The first 10 rows are patterns. Each new row is the sum of 3 different patterns, raised or lowered, with some noise. Before adding, each is slid sideways (what falls off one end comes back at the other) and multiplied by a number that may be negative. Names go in the order of the patterns.
In the rows, 128 means zero.
Known rows, each followed by the names of its patterns:
[116 130 149 119 101 153 151 105 142 125 119 144 115 136 108 151 135 146
 158 130 126 125 152 150 120 115 121 109  98 138  97 118 126 138  97 123
 145 137 102 120 118 127 132 100 103 129 142] => U
[128 101 136 155 156 116 129 136 124 123 125 151 132 140 136 136 111 101
 119 159 101 135 156 153 157 108 159 150 148 153 104 110 116 135 126 100
 159 106 135 111 145 148 145 109 147 101 128] => H
[131 133 105 107 158 141 100 143 154 145 114 111 144 121 146 130 159 101
 128 100 124 143 113 142 150 109 148 111 139 153 125 114 147 132 102 110
 111 154 100 134 139 107 106  98  98 149 115] => B
[145 154 140 142 150 128 115 153 100  97 132 113 118 135 151 139 113 155
 106 105 146 156 156 115 110 105 131 116 139 109 102 116 143 137 117 102
 124 100 157 141 143 134  98 125 114 138 155] => R
[104 109 122 104 134 135 102 141 153 123 154 144 118 142 106 107 150 154
 154 123 155  98 114 134 124 111 107 134 103 144 104 123 110 101 101 102
 137 125 156 123 138 153 150 105 136 135 137] => A
[102 144  97 123 103 146 113 130  99 116 144 103 106 156 108 124 150 155
 121 146 117 137 151 110 135 139 138 131 138 118 157 144 126 116 141 149
 108 126 140 136 140 107 135 115 148 157 107] => G
[137 107 129 111 145 146 112 118 134 105 147 134 127 144 130 113 131 113
 140 105 131 121 130 116 149 149 111 147 148 137 149 107 151 151 143 126
 139 150 134 157 150  97 153 122 115  97 123] => K
[ 97 111 146 138 119 155 110 149 103 151 137 141 115 120 138 142 101 151
 135 104 108 100 113 139 144 125 151 142 120 104 113 132 101 129 127  99
 156 124 119  97 145 158 112 150 122 141 118] => D
[111 101 115 113 116 143 140 134 154 141 134 134 146 158 120 103 152 141
 110 149 119 110 100 110 146 136 143 125 121 108 130 115 140 141 118 133
 134 123 146 110 102 116 136 109 149 139 100] => X
[107  97 151 147 120 141 151 125  99 137 129 139 101 100 120 133 142 157
 137 128  97 132 154 136 119 153 151 115 144 147 142 109 120 149 112 110
  99 142 131 138 124  99 153 150 114 122 155] => L

New rows. What belongs after each?
[174 146 135 184 120 149 112 163 173 138 134 126 131  83 120 108  92  89
 140  78 132 117 148 114 114 155 133 134 119  97 125 126 109 110 168 100
 111 159 145  72 131 129  93 187 126 113  97] => U H A
[225 125 165 135 150 135 118 125  99 105 147 136 160 200 150 163 184 128
 137 121 108 165 131 215 174 138 106 124 197 148 155 123 170 140 161 137
 173 126  89 156 177 139 157 150 119 120 167] => R A L
[165 175 118 165 155 109 200 220 194 228 161 171 181 131 146 216 129 142
 180 153  95 134 194 174 113 163 127 109 156 177 173 150 121  98 146 145
 138 188 115 169 180 163 127 152 144 136 183] => B R A
[160 161 144  89 152 159 163 164 155 125 177 129 149 116 127 165 154 138
 135 158 127 149 115 153 182 150 121 125 121 146 131 129 170 133 139 109
 125 149 142 144 127 120 102 165 168 139 141] => H B D
[104 126 129 151 105 124  64 109 153 136 125 117 124 137 126 144 155 144
  93 155 108  92 146 145 158 138 151 176  97 113 116 109 139 108 142 149
  90 146 168 119 106 133 122 166 128 113 151] => B R G
[142  96 123 112  65  48 124  92 102  80  92  85  82  59  98 115 116 136
  64  96 120  96  88  64  89  91 124  64  80 137  54  89  48  93 108 155
  82 102 106 104 111  84 138  81 115  79 138] => A G D
[129 125 145 129  84 102 134  87 128 184 173 123 163  95 111 132 138 186
 131  95 105 153  90  90  90 141 106 128 159 124 126  78 150 158 172 158
  94  98 101 102 145 103 175 114 121 124 166] => H B R
[156 131 121 129 133 100 186 157 143 104 146 134  98 166 127 167 154 155
 147 119 156 149 123 111 139 116 136  80 149 130  97 134 126 166 113 118
 145 140 122 131 164 168 147 112 186 153 130] => A G D
[140 108 159 119 137 105 153 169 146 126 191 128 122 202 177 184 161 164
 139 122 108 142 138 162 150 131 172 137 148 173 108 132 155 161 151 114
 159 149 129 127 147 161 170 132 144 144 107] => U D X
[160 134 139 148 167 184 139 103 165 123 116 133 143 109 127 132 121 113
 167 154 138 146 129 165 164 110 117 106  84  94 152 130 153 111  99 131
  78 105 137 135 130 131 170 150 145 133 175] => A G L
[124 148 100 142 160 137  97 118  88  92 116 130  99 124 130 147  77 106
 125 107 114 154 164 136  80 130 138 155 125  94 109 124 137 126  93  95
 102  85 148 158 111  95 115 105  86 123 165] => R G L
[130 116 123 133 136  98 170 168 131 115 160 103 129 160 156 145 130  95
 147 125 158 167 113 153 162 119 115 135 100 136 117 169 160 136 125 124
  76 148 149 157 140 107 121 173 138 121 148] => B X L
[ 81  95 154  88 121 143 142  78  76 143  76 127 102  58 153 114 117  80
 108 125  76 121 107 135  83  82  97 153 125 122 153  99 135  83 149  98
 133  96  80 130 127  76 131 118  77  98  99] => U K D
[174 177 147 134 184 118 107 138 140  95  99 186  99 128 125 124 117  98
 144  86 127 106 136 137 134 165 139 117 141 152 142 140 171 107 135 159
 146  94 191 181 100 134 177 128 143 120 135] => U A L
[150 166 167 125 147 129 150 152 120 146 114 134 122 145 171  98 118 139
 132 151 119 141 141 108 103 119 185 114 118  87  81 154  94 123 148  93
 114 148 135  83 145 131 110 147 142 168 131] => G K L
[135 127 129 129 182 153 132 139 118 169 163 165 124 132 159 145 144 147
 132 143 117 119 181 112 133 103 143  91 117 121 134 148 105 153 145 161
 176 138 159 130 147 112 116 184  86 162 152] => H R G
[116 114 153 109 115 129  98 120 116 110 143 141 154 115 129 155 149 120
 110 109 143 130 118 151 175 145  88 135 108 146 110  98 103 142 133 119
 133 141 150 145 117 159 117 145 122  91 142] => A G K
[176 163 164 202 109 134 129 125 128  86 180 127 156  91 130 180 154 124
 199 144 133 191 162 154 167 185 153 155 130 180 163 163 170 158 178 201
 167 123 130 153 170 127 174 158 152 200 105] => U H G
[159 157 183 137 193 164 161 187 156 176 167 177 107 141 166 120 151 185
 106 165 129 170 120 145 158 108 139 155 149 124 124 122 148 138 158 183
 152 156 133 120 145 131 178 133 142 156 166] => U A K
[130 155  63 115 106 110 107 113 127 151 123 158 157 123 107 131 116 111
 135 158 172 118 152  79  89 107  87 127 118 114 123 128  84  99 109 138
 101 114 127 139 139 109 103 139 142 105 137] => A D X
[145 118 176 135 137 174 168 122  80 162 125 162 172 110 187 111  98 169
 152 100 118 160  91 145 176 109 145 134 179 122 114 126 158 132 115 124
 142 157 133 165 124 144 116  85 176 162 146] => G K L
[137  97 110 146 141 135 166 142 148 145 147 140 142 157 117  75 157 131
 102 142 169 187 112 169 111  98 165 176 163 156 137 147 132 129 125 143
 148  99 174 183 126 156 127 118 154 169 152] => H R G
[116  96 124  65 132 115  99 136 128 129  99  87 134  98 128 140 110 128
 169  99 101 110 163 145 100 131 147 109 155 155 143 152 119 131 122 126
 151  99  92 124 113 108 123 103 125 120  85] => U B R
[152  93 131  79 116 121  69 152 150  88 125  69 131 143 115  98 146 103
 117 106 131 124  97 123 152  83  97  90  72 105  95 118 141  91  77 103
 113  67  92 115  82  84 140  87 130 158 139] => B R K
[157  82  99 118  82 156 173 128 142 107 159 135 121 124  98  94 131 140
 133 126 101 110 132 135 127 153 162  99 107 115 156 104 115 153 192 132
 166 138 137 189 155 142 124 126 133 145 143] => U X L
[179 166 147 160 170 172 165 141 133 188 182 154 146 136 116 160 109 180
 166 135 138 119 181 128 138 184 165 137 173 199 136 158 155 168 184 105
 158 159 152 165 136 128 131 133 197 131 179] => G K X
[134 107 143 173 110 153  95 153 134 140 152 155 151 169 115 147 135 129
 133 101 110 173 166 136 169 133 134 123 128 120 138 144 100 100 169 102
  99 118 152 179 136 167 148 148 151 104 136] => U D X
[162 128 151 164 105  97 118 105 124 149 142 149 119 137 143 135 173 113
 120 115 156  99  99 105 105 110 116 108 181 159  91 120 103  89 144  89
 137 120 107 123 147 124 135 145 155  79  80] => A D X
[142 133 102 117 157  63 155  96 133 132 120  63  97 153  91  77 123 110
 128 101 134 114 119  74 137 138 122  83 126 142  98  77 132 114 108 114
  60 107 146 136 104 107 147 126  78 139 110] => H B D
[ 95 124 125 105 149  75  82 101 102 101 101  91 124 102  87 130 125 124
 139 123  97  83  90 121  95 103 128 106  81  91 128  95 110  91 158  58
 122 143 121 116  82 144 132 109 161  67  82] => U H R
[110 129 136  99  95 143  77 116 104 147  93 101 124 144  99 125 115 119
 155 105  69  91 142 122 132 119 140 118 104 123 121 104 145 134 152 119
 113 144 126  82  79 121 142  75  83  93 113] => U H K
[153 134 150 101 132 137 145 169 123 108 140 104 109 167 152 167 163 117
 104 136 108  83 152 170 131 153 178 130 119 155  98 145 141 181 148 139
 182 122 147 114 158 174 127  92 161 147  98] => A D X
